Each cloud of rows lies close to a flat space through zero, with a little noise off it, and is much wider in some directions of that space than in others. After each cloud: how many dimensions does that space have?
(in the rows, 128 means zero)

[[126 129 112 114 133 140 104 143 115 111 140]
 [102 162 127 140 129 119 102 163 122 133 126]
 [176  74  95  88 141 162 135  90 120 107 147]
 [116 158 107 122 135 139  71 171  97 115 145]
 [144 118  94  97 144 153  91 142  91 101 154]
 [152  91 127 114 130 139 155  96 138 125 132]
 [103 179 108 128 140 133  67 187  98 118 140]
 [131 121 134 130 129 125 140 115 133 133 123]
 [148 107 111 114 131 142 129 120 118 118 133]
 [129 133 130 127 124 129 129 127 127 127 128]
 [105 148 141 143 126 119 121 144 129 131 121]
 [ 90 146 225 209  90  56 231  90 220 196  56]
 [115 145 107 115 136 137  86 157 102 115 147]
 [112 134 162 155 117 105 163 120 154 150 108]]
 : 2

[[137 102 135 120 121 117 132 130 151 108 128]
 [123 131 139 119 141 122 133 131 131 136 129]
 [118 118 108 116 157 129 124 136 102 160 161]
 [114 179 144 144 157 151 135 140  93 172 130]
 [117 118 117 123 171 149 129 158  84 172 170]
 [161  46 123 117 114 109 133 134 162  91 162]
 [123 144 118 129 115 122 120 111 130 124 114]
 [140  81 109 126 106 134 116 135 135  96 132]
 [129 115 135 104 123  87 135 104 169 115 126]
 [119 104 109 112 151 132 123 141 107 149 158]
 [100 166 111 145 148 179 113 157  62 165 125]
 [146 133 144 143 129 123 139 124 140 127 134]
 [105 160 142 113 142 122 133 124 129 146 112]
 [127 118 132 133 122 144 126 145 122 118 120]]
 : 5

[[187 184 129  93 126 189  60 120 143 166 134]
 [204 177 167  51 154 182  47 103 144 169 140]
 [125 154 125 139 104 152 117 115 132 154 113]
 [206 195 161  50 166 217  38 106 136 180 186]
 [156 120 136 135 140 121 113 118 133 124 107]
 [ 57  81  78 158 141  49 159 143 124  48 140]
 [ 85  94 117 211  53  80 197 132 135 130  23]
 [173 142 152  61 170 139  73 114 138 125 150]
 [132 187 135  25 137 165  65 122 143 145 176]
 [107 139 105  71 154 140 122 167 117 103 219]
 [143  70 139 153 179 123 193 177  88 106 196]
 [103 118  94 114 157 118 134 160 117  87 196]
 [156 108 139 139 175 150 139 140 104 126 183]
 [156 112 146 163 137 134 140 120 121 139 109]]
 : 6

[[ 76 159  93 115 131 112  84 137 131 109 146]
 [113 135 111 136 112 133 122 132 123 126 144]
 [129 151  94 137 102 104  94 143 130 133  86]
 [143 117 125 139 136 134 139 119 134 127 130]
 [142 142 160 110 107  88 121 139 118 129 132]
 [120 111 204 128 138 114 171 128 129 144 146]
 [111 141 101 124 105 138 100 124 103 128 149]
 [143 136 113 121  91 123 100 123 106 124 148]
 [115  86  99 132 123 174 108 120 126 114 124]
 [153 127 129 130 133 118 127 118 140 126 120]
 [150 126 116 126 116 141 133 139 129 126 111]
 [133 118 124 108 149 155 136 105 101 114 179]
 [ 92 107  94 113 145 189 118 133 122 109 137]
 [111 104  76 122 118 144 107 157 110 100 102]]
 : 9

[[108 147  72 155 101  76  46 121  97 134 129]
 [ 88 138 107  99  94 152  40  62 130 179 188]
 [190 121 206  99 167 213 215 106 139 105 136]
 [158 150  83 184 122  54 108 160  80  97  81]
 [ 89 105 148  90 130 165 152 127 173 150 150]
 [109 108 139 123 134 129 159 152 157 125 116]
 [128 140  94 151 112  87  92 131 106 125 113]
 [146 106 189 101 167 180 220 147 166 114 122]
 [138 103 170 120 156 150 211 161 151 106 103]
 [209 123 203 121 173 186 231 132 121  86 110]
 [ 58 132  77 110  87 119  23  88 139 184 177]
 [ 80 117 105 127 114  97 104 153 155 149 127]
 [121 137  85 164 113  77  86 141  97 123 114]
 [ 90 109 143 110 128 141 150 144 168 141 135]]
 : 3

[[118 131 115 157 182 134 113 137 129 138 103]
 [127 105 114 127 107 137 149 131 118 150 132]
 [110 121 117 101 134 111 146 130 125 108 129]
 [155 138 145 149 114 140 120 115 156 143 138]
 [107 153 143 166 203  96  99 116 119 132  91]
 [148 112 111 155 112 166 131 152 138 166 139]
 [106  89  95 138 128 152 136 147  93 172 122]
 [129 120 124 139 132 122 137 125 134 151 130]
 [117  89  97 137 105 164 133 170 109 172 148]
 [126 133 132 146 151 109 131 122 143 142 126]
 [129 131 136 123 130 117 149 123 160 111 141]
 [130 110 110 122 108 151 150 141 115 129 127]
 [123 123 135 135 110 148 114 131 115 141 136]
 [117 162 151 146 170 106 101 143 110  93 108]]
 : 8

[[108 157 116 155 218 137  59 131 211 173  72]
 [142 168 149 126  96  43 174 157  52 101 139]
 [118  90 126 104 136 167  84 117 164 116 133]
 [106 164 131 152 161 234 138  87 195 166  98]
 [137 107 140 105  76 183 147  97 139  99 146]
 [147 146 167 128 123 182 163  94 145 130  97]
 [180  45 128 145  41 153 209  97 115 120 143]
 [141 110 127 115  93 137 115 102  97 124 161]
 [141  72 121  72 169 189  55 130 170 119 112]
 [155 105 122 103  56 137 200 143  98  83 150]
 [177 106 128  83 122 131  90 129 122 108 114]
 [ 99  99 129 117  78 117 160 135  91  94 185]
 [125 132 106 135 112 199 141 106 189 129 119]
 [ 69 158 119 133 146 158  87 111 155 133 155]]
 : 8

[[121 136 120 118 136 129 133 137 123 134 127]
 [116 182 135 109 123 105 135 146 107 178 129]
 [111 112 143  89 113 169 120  64 164 121 196]
 [175 135 148 109 140 143  99 133 118 133 118]
 [157 176 183 209  49  67 186 131 115  53 136]
 [169 136  73 123  98 119 139 164 158  97 110]
 [146 130  98 104 112 144 123 113 141 135 127]
 [112 158 157 104 103 170 144 124 162  96 186]
 [132 136 149 103 134 139 123 107 124 127 151]
 [121 166 120  67 154 171 119 141 110 171 122]
 [102 104  86 134 122 140 144 115 138 124 118]
 [ 92 141 185 110 143 122 142 102 128 107 195]
 [130 117 131 122 168 163 118 145 103 124  95]
 [142 168 160  69 152 169  68 165 144 207 146]]
 : 8
